The rows come from 6 hidden closed curves, with some noise, and rows from the same curve form a group. Each curve winds through 6 dimensions. The rows are also pushed far along 5 directions, which tell nothing about the answers.
In the rows, 128 means zero.
Some rows, each with its group after it:
[110  75 123 114 147 115 131 151 149 151 194 167 101 103 189 137 142] : gifit
[128 121 133 145 122 102 124  63 108 150 157  69 121 116 143 109 207] : gav
[172 148 155 112 114 139 138 190 130 101 110 222 123 128 211 139  75] : vis
[163 156 115  88 106  92  78 153 144 131 161 242  89 135 196  85 145] : Bupo
[123  69 126 162 158 155 184 152 132 105 105 103 147 113 141 184  83] : gifit
[127  62 149 150 164 157 189 156 126  87 102 134 139 115 132 169  88] : dela
[127 170 124  73  94 103  67 140 154 135 121 164  90 131 128  86 113] : gifit
[150 172 151 139 130 146 121 151 119 129  97 147 139 157 108 112  86] : vis
[167 197 173 172 124 137  97 106  92 149  66  96 151 132  80 116 103] : vis
[ 94  94 110 107 139 126 126 158 166 114 135 127 115 126 126 145  89] : Bupo
[103 153 126 108 124 127 131 123 145 104 118 103 136 141 113 129 103] : gav
[127  94 136 139 144 108 130 116 137  83 116 105 114 132 135 132 123] : vis
[ 98 111 106  67 138 131 141 150 155 119 155 177  83 142 154  94 113] : rolen
[147 106 155 143 141 118 124 153 125  99 137 162 119 120 171 150 117] : rolen
[140 116 146 141 143 147 132 167 120 127 117 173 126 108 142 161  85] : vis
[164  90 206 204 161 161 169 148  70 126 120  95 156  96 170 199 124] : gav
[116  99 115 157 144 140 154 125 117 108 128 123 152  95 133 197 116] : vis
[105 111 107 141 143 125 113 111 132 123 136  97 125 139  90 135 132] : dela
[120 112 153 146 136 156 159 124  93 178 150 139 149  49 159 194 134] : gifit
[101 124 118 150 147 124 129  72  92 134 171 105 133  95 132 171 176] : dela
[138 150 129 119 111 110 100 111 143 126 106 103 123 149 113  90 130] : dela
[108 114 111 124 124 139 146 113 119 148 138 128 141  75 135 176 137] : rolen
[ 98 111 140 107 140 136 134 142 135 118 141 114 109 138 114 123 116] : gifit
[ 99 111 122 136 143 126 117 121 124 124 145 105 123 123  96 149 134] : Bupo
[142 122 120 129 122 133 126 139 126 163 148 157 129 115 158 128 144] : dela
[120 145  86 114 112 114  99 139 158 133 129 147 137 124 125 142 111] : gav
[ 92  91 142 109 140 127 146 115 141 107 116  99 110 119  88 118 122] : gifit
[121  80 121 143 139 124 141 122 142 145 125 111 129 106 122 134 128] : gifit
[ 66 119  81  93 133 129 137 107 161 135 155  84 129 152  80 108 137] : dela
[150 143 128  94 107 127 111 181 171  95  75 149 115 183 113  76  67] : gav
[121 126 109 112 120 130 142 114 140 143 119 114 127 123 132 114 128] : rolen
[129 117 142 136 145 163 177 187 149 115 106 157 159 122 159 169  44] : rolen
[125 131 125 120 126 131 154 114 112 134 159 152 133 114 160 135 163] : vis
[143 192 122 103 112 101  58 109 120 133 139 168  94 163 112  67 155] : rolen
[104 172  86  83 105 149 103 157 144 161 108 194 122 116  78 125  72] : gav
[ 96 124 102  98 117 161 153 158 150 164 119 141 154  94 103 161  87] : dela
[150 186 108 104  97 155 118 166 137 164  84 199 150 114 122 128  68] : rolen
[135 151 174 136 130 161 140 135 101 118  88 107 142 144  77 123 104] : dela
[117 101 121 121 132 138 164 118 141 129 111  92 129 123 133 121 116] : rolen
[160 151 149 133 129 119 119 138 102 119 158 161 112 141 196 125 155] : gifit
[106 112 113 127 140 130 131 117 111 178 186 160 114  82 158 152 157] : gav
[151 120 145 154 130 133 109 150 118 117  97 132 128 129 117 145 100] : vis
[136 119 142 138 126  96 123  88 110  97 166  80 129 153 140 113 217] : gav
[115 137 139 121 125 132 124 131 129 137 129 103 135 117 120 143 122] : Bupo
[146 136 150 130 121 113 105 125 119 111 136 112 110 166 133  90 157] : vis
[130 117 165 100 146 118 122 133 146  58  84 110  71 177 123  69  86] : rolen
[122 119 152 140 136 140 147 102 115 107  77  73 117 151  62  92 118] : gav
[156 167 158 125 116 135  72 155 109 145  97 159 105 124 123 124  89] : rolen
[126 118 142 117 133 143 133 150 134 146 125 123 112 117 158 133  97] : rolen
[121 151  76 112 101 111  85 123 149 161 145 135 136 127 111 124 148] : gav
[142 148 113 117 113 126 127 122 123 146 137 149 128 137 140 103 152] : gifit
[151 142 186 136 145 138 139 141  93 105 136 169 118 116 188 149 116] : dela
[139 119 119 122 116 120 109 149 141 121 131 139 116 152 139 114 129] : vis
[139 155 142 132 135 131 140 114 110 143 160 143 130 141 175 112 150] : dela
[144 140 173 133 137 126 123 139 120  96 108 141 116 124 152 135  94] : vis
[ 37  84  48  77 135 145 180 119 169 141 165 116 143  97  85 166 126] : Bupo
[114 140 134  95 116 139 150 123 145 102  86 111 120 154  96  89  96] : Bupo
[157 119 156 137 127 140 146 136 114 138 127 131 122 136 175 110 133] : dela
[109 157 109 108 127 140 136 126 133 116 114 155 136 137  89 121 102] : Bupo
[100 166 124 116 122 130 106 113 124 140 131 106 131 132  86 127 127] : Bupo
[128 144 128 159 122 135  91 103  91 166 118 123 142  80  73 169 142] : gifit
[ 83  45  82 138 141 153 195 129 163 112  94  70 163  96  80 185  90] : rolen
[113 145 104 117 125 113 122 112 135 129 151 134 136 129 116 124 155] : Bupo
[121  97 110 159 148 162 168 156 128 136 113 122 160  92 139 206  77] : gifit
[137 104 137 121 133 111  99 129 127 109 127 139  87 135 135 109 140] : rolen
[126 129 149 140 146 133 155 123 121 134 149 122 127 138 156 116 132] : gav
[124 159 115 119 113 125  96 146 139 148 137 144 134 114 150 152 104] : vis
[125 117 136 113 138 116 154 105 131  81 131 124 110 173 112  71 158] : Bupo
[176 136 194 137 128 121 138 136 118 121 114 129 105 148 200  81 123] : gav
[131 142 115 116 110 114  99 103 120 129 112 142 114 115  93 113 148] : vis
[125 118 153 153 145 153 154 124 102 133 118 130 137  89 148 175  99] : Bupo
[106 135 118  95 136 150 117 187 152 125 135 189 114 134 135 144  59] : dela
[102 106  94 109 140 127 152 140 143 137 182 162 138 114 144 148 152] : Bupo
[122 112 119 111 123 144 154 160 154 143 117 124 140 121 134 133  97] : Bupo
[120  97 120 148 144 128 173 101 139  96 105  76 144 144 107 121 129] : gav
[129 197 137 109 104 142  86 148 118 168 119 141 131 127 112 126  98] : gifit
[125 152 130 108 119 154 136 154 133 155 123 143 136 132 136 122  95] : dela
[191 114 230 185 147 146 158 130  81 103  67 112 129 135 131 106 117] : gifit

New rows. What belongs after each?
[132 101 141 116 125 123 150 139 132 102 145 123 128 130 168 138 151] : gav
[123 173 137 117 112 103  80  94 125 141 124 136 116 112  98 109 139] : gifit
[ 98  83  77 105 142 107 138 121 154 136 193 182 103 106 183 134 151] : Bupo
[122 124 130 131 133 105 106  91 116 123 153 114 106 155  89  80 188] : gifit
[122  59 154 117 157 124 185 151 170  78 113  97  95 172 169  79  93] : gav
[144 183  91 135 100 115  86 106 105 211 189 174 151  88 165 146 190] : gav
[124 120 117 138 133 137 143 133 128  99 108 132 146 124 104 157 110] : gav
[111 117 146 128 131 103 104  88 120  66 107  57 103 174  52  92 163] : gav
[129 176 110 141 102 126  98 100 110 148 117 107 155 108 102 156 138] : vis
[160 179 138  95 100 104  77 141 134 170 149 223 102 122 167  75 142] : gifit
[131 137 128 138 129 119  94 137 128 141 142 123 123 141 120 124 131] : gav
[127 133 172 115 132 142 138 141 108 127 131 145 115 118 139 126 123] : gifit
[117 106  84 115 124 114 125 127 153 120 129 151 123 126 108 125 133] : Bupo
[157  97 172 179 140 184 182 175 109 139  70  86 170 120 120 170  70] : gav
[137 127 136 139 123 148 147 129 111 118  95 126 144 118 101 145 119] : gav
[153 169 139 139 118  96  70 112 114 106 127 156 117 147 115 108 152] : rolen
[146 145 139 137 129 111  98 125 131 131 117 133 105 150 128  88 121] : gav
[108 143  93 106 121 119 121 110 118 159 194 162 130 122 124 122 196] : Bupo
[143 149 137 144 128 110  97 121 121  99 117 145 126 144 107 123 130] : rolen
[131 130 134  83 134 106 135 129 144  79 136 192  86 161 143  66 137] : vis
[125 142 159 129 138 142 125 121 110 110  94 112 116 116 117 143  93] : rolen
[138 105 141 147 130 114 130  98  99 146 175  93 122 142 140 104 218] : gav
[154 157 155 151 119 152 149 146 125 114  67 117 166 145  98 130  78] : rolen
[118 110 114 126 135 113 110 143 143 108 147 162 121 122 137 151 120] : rolen
[161 138 134 123 124 130 138 157 112 128 162 222 126 114 210 143 142] : vis
[138 160 130 118 115 124  94 127 122 155 124 177 121 123 100 102 130] : gifit
[123 133 145 116 135 109 119 107 123 123 151 133 107 116 153 118 150] : vis
[105 110 147 126 140 119 140  94 115  80 129  74 115 156  86 108 164] : gav
[131 127 119 107 115 142 129 143 131 141 113 166 120 115 129 123 107] : Bupo
[133  58 133 132 146 146 175 180 154  98 108 139 127 126 157 151  80] : gav
[101 106 123 153 141 116 129  64 124 111 119  22 127 134  93 130 152] : dela
[124 141 118  88 110  92  94 115 158 114 128 134  87 153 136  67 133] : gav
[123 122 141 133 136 160 151 160 116 135 125 134 142 131 111 148 106] : gav
[112 178 102 118 117 153 129 163 151 148 106 157 170  95 131 191  40] : gav
[122 126 130 116 124 167 151 199 145 125  98 165 156  92 145 201  37] : gav
[166 156 178 158 138 111 116 119 100 103 131 142 124 129 180 132 137] : gav
[103 138 130 121 120 106 111  67 116 146 167  58 120 141  99  93 209] : dela
[126  94 153 141 144 138 147 125 115 121 112 108 108 127 115 120 121] : gav
[122 122 127 133 139 145 157 139 118 113 135 106 137 135 148 155 121] : gifit
[135 184 110 142 114 117 102  88 118 145 113 106 147 135  93 116 140] : gifit
[169 195 187 134 133 152 128 174 101 146 122 213 128 122 195 129  70] : gav
[144 103 151 147 136 130 126 121 104 114 120 128 112 135 114 117 147] : Bupo
[112 117 105 109 124 107 119 134 147 135 181 147 117 116 189 142 147] : vis
[159 120 159 137 118 141 111 166 117 141 102 144 127 104 141 149 104] : Bupo
[117 189 149  95 118 127 112 125 127  91 105 131 114 159  99  98 100] : gifit
[104 163 104 118 123 152 136 114 112 163 134 151 151  99  90 150 126] : vis
[115 109 104 125 139 108 120 120 149 145 161 141 105 125 154 113 135] : gav
[173 169 181 168 119 154 101 143  79 156  76 157 145  93 102 157  94] : gifit
[184 184 169 162 110 123  80 127 102 136  78 111 137 155  97  94 122] : Bupo
[137 146 125 108 117 114  89 137 131 120 125 179 110 129 115 115 129] : dela
[ 87 188  85  96 109 140 106 137 136 177 166 165 154  88 126 179 111] : gav
[115 150 141 137 143 125 105 120 110 139 156 126 124 115 138 153 128] : rolen
[149 172 137 127 128 117 106 129 108 124 148 185 118 138 155 117 141] : gifit
[115 150 157 134 126 124 123  88 108 120 116  55 132 142  84 112 153] : Bupo
[146 181 127 130 117 121  90 130 101 145 164 193 130 123 154 136 154] : vis
[ 57  87  30  91 126 144 164 136 173 156 156 141 158  83  81 185 122] : Bupo
[133  94 118 127 138 153 184 151 139 129 112 160 141  98 169 158  90] : rolen
[190 193 204 184 124 123 110 100  63 128 122 107 150 140 157 126 171] : gav
[143 146 143 153 125 128 102 141 104 161 166 133 145 105 165 171 150] : gav
[132 143 139 156 132 137 128 131 114 138 138  95 161 129 128 159 134] : gav
[133 163 159 143 125 136 123 111 111 147 123  87 147 134 112 120 135] : dela
[ 70  75  98  84 142 111 154 116 155 100 197 111 100 152 129 106 181] : gav
[140 150 117 129 122 147 145 155 138 142 108 161 154 123 141 141  85] : gav
[132  98 150 160 143 132 129 114  90 148 150 131 128  77 141 174 160] : gifit
[143 120 165 115 137 132 111 164 124 127 131 155  89 135 170 114 103] : rolen
[121 158 135 113 122 139 110 152 118 124 127 170 127 113 121 155 102] : gav
[110  94 101 117 135  87 122  69 152  62 116  76  92 172 102  76 160] : dela
[109 153 108 107 134 139 127 160 150 123 135 150 129 158 123 123  84] : gifit
[136 142 121 132 123 142 142 146 109 146 162 180 159  91 172 185 141] : gav
[135 135 150 120 123 116 137  91 129 101  97  80 115 148 124  85 140] : rolen
[ 94  59  99  98 147 117 156 138 153 116 177 182 101  97 162 143 143] : gifit
[184 161 172 171 111 136 120 133 106 128  70 120 159 114 139 144  99] : rolen
[123 126  95 133 128 155 154 156 126 136 129 182 160  93 139 191  94] : vis
[110 122 126 134 135 107 126  96 133 100 145  79 124 146 128 123 154] : vis
[111  99 141 149 157 153 188 116 124 118 129  73 147 145 131 133 119] : dela
[121 109 108 142 140 133 136 122 146 125  94 104 135 138  75 118 103] : vis
[135 154 118 145 123 131 139  93 106 135 119 107 148 134 101 119 154] : gifit
[146 106 159 140 153 127 144 131 120  89 120 131 107 160 143 100 127] : rolen
[125 182 129 106  97 119  99  97 119 137 109  96 134 135  73 101 155] : Bupo
[136 124 136  99 116 105 103 159 154  94 139 164  99 173 137  79 131] : rolen
[ 96 166  52  94 102  88  55  78 153 139 140 140 104 143  62  85 157] : Bupo
[ 54 115  39  95 137 150 151 129 162 168 179 139 143 112 113 163 110] : dela
[135 123 152  99 144 121 152 138 124 108 176 186  94 145 205  95 152] : rolen
[ 96 140 107 141 135 109 104  83 113 155 185  89 133 101 137 164 178] : gifit
[161 135 189 118 125 143 133 173 123  81  70 124 114 184  95  78  94] : Bupo
[107  66 132 127 150 137 158 141 116 168 210 158 113  67 222 182 158] : Bupo
[120 126 136 140 147 154 166 161 135 136 137 134 152 129 154 156  87] : gav
[ 95  92 106 108 151 162 166 190 140 140 171 195 133 101 158 184  92] : gav
[116 145  87 132 116  87  92  80 135 146 175 106 138 112 141 141 188] : gav
[158 168 183  92 123 134 132 177 114 107 148 223 105 137 211 112 109] : gav
[127 160 109 131 123 126 128 107 107 185 188 183 157  59 190 182 164] : dela
[122  88 134  78 134 143 149 202 174  85  94 184  85 165 131  87  48] : gav
[141 205 111 123 105 103  74  88 115 151 125 164 121 126 112  98 144] : gav
[ 95  88  60  97 130 103 143 132 174 141 203 160 126 117 185 139 164] : gav
[130 112 126 114 128 107  96 115 124 111 140 138  90 146 114  94 164] : rolen
[ 88  85  87 104 137 131 169 125 163  88 111 100 124 135 105 138 101] : gifit
[122  90 120 153 130 143 137 132 128 145 110  75 146 118  95 154 124] : gav
